The rows of each matrix lie in a flat space through zero, up to rounding. After each matrix: how many dimensions does the smallest such space have?

[[ 58 -45  33 -14 -11   9  21 -16   8 -45  -6 -34 -27   9 -12 -53]
 [-45   5 -50  15  21 -12   8  25 -13  13   7  11  -1 -13   7  55]
 [ 33 -50 -15 -14   0   3  37  -6  -1 -48  -1 -30 -41 -14  -3  -3]
 [-14  15 -14  -3   9   1 -12  -1   1  14   3   3  11  -4  10  14]
 [-11  21   0   9  11  15 -16   7  12  14  -9 -10  16   2   9 -27]
 [  9 -12   3   1  15  -5  -3   3  -2  -2   4 -14   6  14  -4  -9]
 [ 21   8  37 -12 -16  -3 -16 -20   2   8   4  10  13  14  -6 -15]
 [-16  25  -6  -1   7   3 -20  -2   4  22   1   6  20   0  10   7]
 [  8 -13  -1   1  12  -2   2   4  -1  -6   1 -14   0   9  -3  -9]
 [-45  13 -48  14  14  -2   8  22  -6  11   0  11  -4 -21  11  43]
 [ -6   7  -1   3  -9   4   4   1   1   0  -4   8  -5  -8   1   2]
 [-34  11 -30   3 -10 -14  10   6 -14  11   8  35  -8 -20   3  64]
 [-27  -1 -41  11  16   6  13  20   0  -4  -5  -8 -12 -19  10  16]
 [  9 -13 -14  -4   2  14  14   0   9 -21  -8 -20 -19 -15   7 -15]
 [-12   7  -3  10   9  -4  -6  10  -3  11   1   3  10   7  -1   2]
 [-53  55  -3  14 -27  -9 -15   7  -9  43   2  64  16 -15   2  52]]
 -> 5

[[-42  22  22 -23 -15 -13  51   0 -22 -71   0  43 -22 -10   3  23]
 [ 22 -11 -18  11   1   7 -35   2  12  45   1 -27  19   5   3 -21]
 [ 22 -18  14  18  36   6   1  -9   9   8  -2  -7 -16   6 -22  23]
 [-23  11  18 -12  -2  -8  35  -2 -13 -47  -1  28 -19  -6  -3  21]
 [-15   1  36  -2  27  -6  49 -10 -10 -58  -3  33 -39  -3 -21  47]
 [-13   7   6  -8  -6  -4  15   0  -7 -21   0  13  -6  -3   2   6]
 [ 51 -35   1  35  49  15 -33 -10  25  55  -3 -35  -4  13 -26  10]
 [  0   2  -9  -2 -10   0 -10   3   1  10   1  -5  10   0   7 -12]
 [-22  12   9 -13 -10  -7  25   1 -11 -35   0  21  -9  -5   3   9]
 [-71  45   8 -47 -58 -21  55  10 -35 -85   3  54  -4 -18  28  -2]
 [  0   1  -2  -1  -3   0  -3   1   0   3   0  -1   3   0   2  -3]
 [ 43 -27  -7  28  33  13 -35  -5  21  54  -1 -34   5  11 -16  -2]
 [-22  19 -16 -19 -39  -6  -4  10  -9  -4   3   5  20  -6  24 -27]
 [-10   5   6  -6  -3  -3  13   0  -5 -18   0  11  -6  -3   0   6]
 [  3   3 -22  -3 -21   2 -26   7   3  28   2 -16  24   0  16 -29]
 [ 23 -21  23  21  47   6  10 -12   9  -2  -3  -2 -27   6 -29  35]]
 -> 2

[[-25  -8  15  12  13   5  -4  -8   7   0  14 -10 -19 -15  -7   5]
 [ -8 -53   0 -11  18  19 -21 -17   0 -16  -4 -32 -16 -18  23  36]
 [ 15   0 -65 -17  32   1  11  12   2  26 -15 -23  12  -4  -8  10]
 [ 12 -11 -17  -9  -3  12   1   1  -5  -3 -12  -1  11   4  15   4]
 [ 13  18  32  -3 -37  13   8   1   5 -33   3   8 -12   9   0  -6]
 [  5  19   1  12  13 -22  14  13 -10  19  21  38  14  20   1  -4]
 [ -4 -21  11   1   8  14 -19  -4   1 -16  -1  -8  -8   4   9  -2]
 [ -8 -17  12   1   1  13  -4 -10  -8  -7   5  -2 -14   1  15  11]
 [  7   0   2  -5   5 -10   1  -8 -34  19   4  16  -8  29  17   7]
 [  0 -16  26  -3 -33  19 -16  -7  19 -39 -14 -13   2 -17   6  -4]
 [ 14  -4 -15 -12   3  21  -1   5   4 -14  -9 -15  -6   7   2   0]
 [-10 -32 -23  -1   8  38  -8  -2  16 -13 -15 -19  10 -23  15   3]
 [-19 -16  12  11 -12  14  -8 -14  -8   2  -6  10   5  -6  19  -7]
 [-15 -18  -4   4   9  20   4   1  29 -17   7 -23  -6 -37  -4  20]
 [ -7  23  -8  15   0   1   9  15  17   6   2  15  19  -4 -17 -29]
 [  5  36  10   4  -6  -4  -2  11   7  -4   0   3  -7  20 -29 -38]]
 -> 8

[[ -6  -1   6  -9 -13   3  -5  -2  10   8 -21   3 -25  17 -10 -16]
 [ -1  -2   1   6   4  -1   3  -6  -2   0  -6  -4   2   2   1  -1]
 [  6   1  -1 -13 -17  -3  13  29   0  34  -8  -3 -27  19  -1  -1]
 [ -9   6 -13 -25  16   9   0  50  28  23  12  -3 -34  -8 -21   2]
 [-13   4 -17  16  72   0  11  19  15  -9  34 -18  27 -49  -4  23]
 [  3  -1  -3   9   0   4 -11 -23 -11 -30  12   5  27 -12   6   6]
 [ -5   3  13   0  11 -11  -1   4  13   9   2   3  -2  -6   1  -6]
 [ -2  -6  29  50  19 -23   4 -75 -22 -31 -18  -4  56  -7  28  -7]
 [ 10  -2   0  28  15 -11  13 -22 -26 -16  15  -8  47 -16  25  18]
 [  8   0  34  23  -9 -30   9 -31 -16   9 -10   5  27   8  29  -8]
 [-21  -6  -8  12  34  12   2 -18  15 -10 -26 -17 -13  -1 -20 -10]
 [  3  -4  -3  -3 -18   5   3  -4  -8   5 -17  -2 -13  19  -2  -5]
 [-25   2 -27 -34  27  27  -2  56  47  27 -13 -13 -71   3 -48 -10]
 [ 17   2  19  -8 -49 -12  -6  -7 -16   8  -1  19   3  21  17  -6]
 [-10   1  -1 -21  -4   6   1  28  25  29 -20  -2 -48  17 -22 -15]
 [-16  -1  -1   2  23   6  -6  -7  18  -8 -10  -5 -10  -6 -15  -9]]
 -> 5

[[ 42   9 -15  36   5 -42 -35  -8  22  -6 -20  37  15  22 -52  41]
 [  9   3  -4   4   7  -9 -10 -10   7  -6  -7   7   4  -3 -16   4]
 [-15  -4   5 -12  -3  15  13   5  -8   3   8 -13  -6  -6  20 -13]
 [ 36   4 -12  44 -12 -36 -25  18  12   9 -10  37  10  44 -32  51]
 [  5   7  -3 -12  23  -6 -12 -35  12 -20 -13  -2   6 -30 -26 -16]
 [-42  -9  15 -36  -6  42  36   8 -22   6  20 -37 -15 -22  53 -40]
 [-35 -10  13 -25 -12  36  33  18 -22  11  20 -29 -14  -8  51 -27]
 [ -8 -10   5  18 -35   8  18  51 -18  29  19   2  -8  45  38  23]
 [ 22   7  -8  12  12 -22 -22 -18  16 -11 -15  17  10  -2 -36  13]
 [ -6  -6   3   9 -20   6  11  29 -11  17  11   0  -5  25  23  12]
 [-20  -7   8 -10 -13  20  20  19 -15  11  14 -15  -9   4  33 -10]
 [ 37   7 -13  37  -2 -37 -29   2  17   0 -15  35  12  29 -41  42]
 [ 15   4  -6  10   6 -15 -14  -8  10  -5  -9  12   6   3 -22  11]
 [ 22  -3  -6  44 -30 -22  -8  45  -2  25   4  29   3  60   0  52]
 [-52 -16  20 -32 -26  53  51  38 -36  23  33 -41 -22   0  81 -33]
 [ 41   4 -13  51 -16 -40 -27  23  13  12 -10  42  11  52 -33  59]]
 -> 2

[[ 12 -22  15  14 -11 -23  13  -7  11   1  -2  10  10 -29   5   4]
 [-22  39 -42 -38  39  46 -32  26 -16  -2   5 -31   1  58 -14 -10]
 [ 15 -42 -21  18  17 -27   5  17   9 -31 -14   2  22 -30   0 -30]
 [ 14 -38  18   0   1 -25  11  16   6   7 -23   4  28 -22  -3  20]
 [-11  39  17   1 -21  15  -9 -26  -3  12  24   3 -39  16   4  -1]
 [-23  46 -27 -25  15  46 -19   4 -17   3  11 -17 -16  50  -6  -2]
 [ 13 -32   5  11  -9 -19  26  -3   9   1 -13  13  29 -31   6  19]
 [ -7  26  17  16 -26   4  -3 -25  -7   0  15  11 -47   5   7 -12]
 [ 11 -16   9   6  -3 -17   9  -7  16   4   5   4  19 -25   4   4]
 [  1  -2 -31   7  12   3   1   0   4 -21   6  -2   8  -5   3 -24]
 [ -2   5 -14 -23  24  11 -13  15   5   6   5 -18  25  14  -7   3]
 [ 10 -31   2   4   3 -17  13  11   4  -2 -18   4  25 -19  -1  10]
 [ 10   1  22  28 -39 -16  29 -47  19   8  25  25  -4 -41  20  10]
 [-29  58 -30 -22  16  50 -31   5 -25  -5  14 -19 -41  62  -8 -20]
 [  5 -14   0  -3   4  -6   6   7   4   3  -7  -1  20  -8  -1  11]
 [  4 -10 -30  20  -1  -2  19 -12   4 -24   3  10  10 -20  11 -19]]
 -> 5

[[ 62 -32 -37  -9  15 -25 -13   5  19 -12  13 -23  28   8  11 -20]
 [-32 -10  -1  11 -61 -32 -34  55  37  11  38   3 -24 -34  25  30]
 [-37  -1  12  30  13 -24 -31 -23 -58  10  25  46 -51 -28 -41 -17]
 [ -9  11  30  12 -27  19 -27  20  33 -27 -10  10  37   9  -6  44]
 [ 15 -61  13 -27  10 -36 -14  11  -6 -29 -51  -6  26  18  22  22]
 [-25 -32 -24  19 -36   4   3  27   9 -13   9  21   1 -49  55  20]
 [-13 -34 -31 -27 -14   3  21  45 -14  10  47  60  20 -54  19 -21]
 [  5  55 -23  20  11  27  45  41 -13  25   2   9  23  49 -65   1]
 [ 19  37 -58  33  -6   9 -14 -13  12  -5   2  20 -39  -1 -38 -40]
 [-12  11  10 -27 -29 -13  10  25  -5  40  -8 -27   9  36   9  35]
 [ 13  38  25 -10 -51   9  47   2   2  -8  36  17  28  44  20  -7]
 [-23   3  46  10  -6  21  60   9  20 -27  17  41 -40  75  39  28]
 [ 28 -24 -51  37  26   1  20  23 -39   9  28 -40  49  -3 -36  12]
 [  8 -34 -28   9  18 -49 -54  49  -1  36  44  75  -3 -13  35   3]
 [ 11  25 -41  -6  22  55  19 -65 -38   9  20  39 -36  35 -48 -32]
 [-20  30 -17  44  22  20 -21   1 -40  35  -7  28  12   3 -32  23]]
 -> 13

[[ 42  48  53  17   6  20 -42  24   8 -18 -20  42  10 -18 -41  -4]
 [ 48  35  15   2  -3  39 -64  16  43 -45 -23  91  19  -7 -68  -5]
 [ 53  15 -26  11   9  45 -72  78  31 -84 -43  87  28 -22 -21  38]
 [ 17   2  11  32 -14 -27 -26  11   0 -31  -7  11 -13   2 -24 -11]
 [  6  -3   9 -14  32  21  -8  15   3  -1 -11 -10  23 -16  12   9]
 [ 20  39  45 -27  21  47 -18 -18  25  22  -4  37  26 -11 -41 -13]
 [-42 -64 -72 -26  -8 -18  32 -38  12   6  22 -27  -5  27  25  -6]
 [ 24  16  78  11  15 -18 -38 -47  23   4   0   2   7   0 -78 -61]
 [  8  43  31   0   3  25  12  23 -21  25  -5   4   1 -16  17  21]
 [-18 -45 -84 -31  -1  22   6   4  25 -23   1  21  14  12  24  24]
 [-20 -23 -43  -7 -11  -4  22   0  -5   1   8  -9  -7  10  28  14]
 [ 42  91  87  11 -10  37 -27   2   4  21  -9  60   0 -15 -59 -11]
 [ 10  19  28 -13  23  26  -5   7   1  14  -7   0  18 -16   0   4]
 [-18  -7 -22   2 -16 -11  27   0 -16  12  10 -15 -16   8  27  11]
 [-41 -68 -21 -24  12 -41  25 -78  17  24  28 -59   0  27  -8 -49]
 [ -4  -5  38 -11   9 -13  -6 -61  21  24  14 -11   4  11 -49 -51]]
 -> 5

[[ 33 -15  22  -2 -54 -33 -29  16  32   3  -2 -29 -48  -3  13 -44]
 [-15  23  44  12 -12 -26 -24  -8 -38  25   1 -16   3   4  26  13]
 [ 22  44 -31  80  59  49  31 -22  20 -27  33  38  14 -40 -17   8]
 [ -2  12  80  16 -10 -42  36  15 -90  39   1 -39 -33 -23  42  -2]
 [-54 -12  59 -10  40 -16   8  34 -73  12 -15 -22 -12   8  32  22]
 [-33 -26  49 -42 -16 -11 -73  28  14   9 -17 -17 -29  34  24 -16]
 [-29 -24  31  36   8 -73 -26  56 -20 -28 -20 -57 -40   5  36  -3]
 [ 16  -8 -22  15  34  28  56  10   1 -19   8  13  -9 -25 -15  -8]
 [ 32 -38  20 -90 -73  14 -20   1  37  34  -9  -1 -36  19  -6 -51]
 [  3  25 -27  39  12   9 -28 -19  34 -18  11  16  21  -1  -9  10]
 [ -2   1  33   1 -15 -17 -20   8  -9  11  -1 -16 -20   2  18 -10]
 [-29 -16  38 -39 -22 -17 -57  13  -1  16 -16 -15 -11  32  20  -3]
 [-48   3  14 -33 -12 -29 -40  -9 -36  21 -20 -11  38  38  13  39]
 [ -3   4 -40 -23   8  34   5 -25  19  -1   2  32  38  11 -26  16]
 [ 13  26 -17  42  32  24  36 -15  -6  -9  18  20  13 -26 -10  10]
 [-44  13   8  -2  22 -16  -3  -8 -51  10 -10  -3  39  16  10  45]]
 -> 6

[[  3  12  -3 -32  17 -15 -32 -12 -57   6 -27   6   6  46  10 -38]
 [ 12 -13  30  14 -17  28   0  25  33  -9  10 -10   0 -31   6  32]
 [ -3  30   8 -19  -8   5   2 -27 -15  22 -22   2  11   1 -11  21]
 [-32  14 -19  36  12  -5  28  11   3 -28  -6 -21  21  -7 -28  -9]
 [ 17 -17  -8  12  -4 -20  -6   1  -9 -10   6  -1   6  17  14 -19]
 [-15  28   5  -5 -20   7 -17  10 -10 -20  -5  -3  19  -6   2  -2]
 [-32   0   2  28  -6 -17   8   7   3 -14  -8  -2   2 -25 -21  -5]
 [-12  25 -27  11   1  10   7   0  -5 -22  -2  -8  19  -2 -17   4]
 [-57  33 -15   3  -9 -10   3  -5  -4 -13  -6   8  -3 -29 -32  -1]
 [  6  -9  22 -28 -10 -20 -14 -22 -13  26  -3  12 -20  11  11   4]
 [-27  10 -22  -6   6  -5  -8  -2  -6  -3   3  18 -15 -11 -13 -14]
 [  6 -10   2 -21  -1  -3  -2  -8   8  12  18   8 -23   6  11   7]
 [  6   0  11  21   6  19   2  19  -3 -20 -15 -23  22  -1  -7   9]
 [ 46 -31   1  -7  17  -6 -25  -2 -29  11 -11   6  -1  35  23 -21]
 [ 10   6 -11 -28  14   2 -21 -17 -32  11 -13  11  -7  23   0  -4]
 [-38  32  21  -9 -19  -2  -5   4  -1   4 -14   7   9 -21  -4 -10]]
 -> 9

[[-20  -5  11  21  13   3  -9 -41  35  -4 -25  -1  12  13 -27  57]
 [ -5  28   1  21 -19   3  -4   4  -6 -18   7 -14  11  -5  28   9]
 [ 11   1   6   8   6  -5   2  -1  -8 -14  34  -2 -14 -14  33 -14]
 [ 21  21   8  30 -10   8 -18   6  -2  11 -26   4  15  24 -18   0]
 [ 13 -19   6 -10  80   2  22  13 -15   2  19  46   5 -15  -6 -21]
 [  3   3  -5   8   2  42  -7  23 -25 -16   6  17   9  -4  -6  -2]
 [ -9  -4   2 -18  22  -7  56   0  -7  -3 -11 -27 -18  -5 -29  -8]
 [-41   4  -1   6  13  23   0 -14  15 -11 -22  10  23   8 -19  46]
 [ 35  -6  -8  -2 -15 -25  -7  15   4  24   2  -4 -24  -5  26 -29]
 [ -4 -18 -14  11   2 -16  -3 -11  24  24  -8  -1 -16  22  10  -1]
 [-25   7  34 -26  19   6 -11 -22   2  -8  13  29   9   2 -16   8]
 [ -1 -14  -2   4  46  17 -27  10  -4  -1  29  62  16  -7  30  -4]
 [ 12  11 -14  15   5   9 -18  23 -24 -16   9  16  49 -16  11  -1]
 [ 13  -5 -14  24 -15  -4  -5   8  -5  22   2  -7 -16  37  10 -35]
 [-27  28  33 -18  -6  -6 -29 -19  26  10 -16  30  11  10   3  23]
 [ 57   9 -14   0 -21  -2  -8  46 -29  -1   8  -4  -1 -35  23 -32]]
 -> 10

[[-29   8   9  18  24   7  -4   1 -13  -2  20  -1  13   5   2   1]
 [  8 -38   6   3   8   0  12 -17  -1 -13 -16  18 -13 -12  25   8]
 [  9   6 -17   2   8 -11 -10   3  -3  -1   2  25   0  -4  -7   2]
 [ 18   3   2 -21 -22   1  -1   9   6  -1 -14  -9 -10  -6 -10  -6]
 [ 24   8   8 -22 -36  12 -16  12  40 -10  -3   2  -6   2 -13 -24]
 [  7   0 -11   1  12 -24   1  -2 -10   8  -7  -3   8  13 -11  -2]
 [ -4  12 -10  -1 -16   1 -18   2   9   8  11  16   0  12 -11 -16]
 [  1 -17   3   9  12  -2   2 -46  12 -20 -22  15   3 -19  27  15]
 [-13  -1  -3   6  40 -10   9  12 -52   6  13   4 -13   1  -5  21]
 [ -2 -13  -1  -1 -10   8   8 -20   6   5  -3   5 -13   0  20   7]
 [ 20 -16   2 -14  -3  -7  11 -22  13  -3 -22  -7  -8  -4  18   2]
 [ -1  18  25  -9   2  -3  16  15   4   5  -7 -72  22  14 -15  -7]
 [ 13 -13   0 -10  -6   8   0   3 -13 -13  -8  22 -29 -19  -2  15]
 [  5 -12  -4  -6   2  13  12 -19   1   0  -4  14 -19 -22  37  16]
 [  2  25  -7 -10 -13 -11 -11  27  -5  20  18 -15  -2  37 -44 -16]
 [  1   8   2  -6 -24  -2 -16  15  21   7   2  -7  15  16 -16 -34]]
 -> 10

[[-75  29  35   3  34   8 -10 -20 -46 -27 -19 -37   6   5 -77  -9]
 [ 29  16  -3  13  20 -11  13  -3  12  -4  14  16 -10   1   6   7]
 [ 35  -3 -32  -8  -2   9  10  -7  22   4  16  23   0  19  27   6]
 [  3  13  -8   1  20  -1   6 -12   0  -9   4   7   2   2  -9   6]
 [ 34  20  -2  20  28 -23  17  -2  11 -13  15  20  -7 -26  14  17]
 [  8 -11   9  -1 -23  10  -5  12   8  18   3  -6 -13  33   6 -16]
 [-10  13  10   6  17  -5   0  -5  -8  -6  -3  -4  -2  -1 -21  -1]
 [-20  -3  -7 -12  -2  12  -5  -8  -8  -3  -6  -6   9   9 -12  -3]
 [-46  12  22   0  11   8  -8  -8 -27 -14 -11 -25   4   3 -39  -7]
 [-27  -4   4  -9 -13  18  -6  -3 -14  -8  -2 -18   6  12  -6  -5]
 [-19  14  16   4  15   3  -3  -6 -11  -2  -5 -11  -6  21 -35 -10]
 [-37  16  23   7  20  -6  -4  -6 -25 -18 -11 -19   4 -19 -34   1]
 [  6 -10   0   2  -7 -13  -2   9   4   6  -6   4   4 -28  13   5]
 [  5   1  19   2 -26  33  -1   9   3  12  21 -19 -28  88  -1 -29]
 [-77   6  27  -9  14   6 -21 -12 -39  -6 -35 -34  13  -1 -73 -15]
 [ -9   7   6   6  17 -16  -1  -3  -7  -5 -10   1   5 -29 -15   7]]
 -> 5
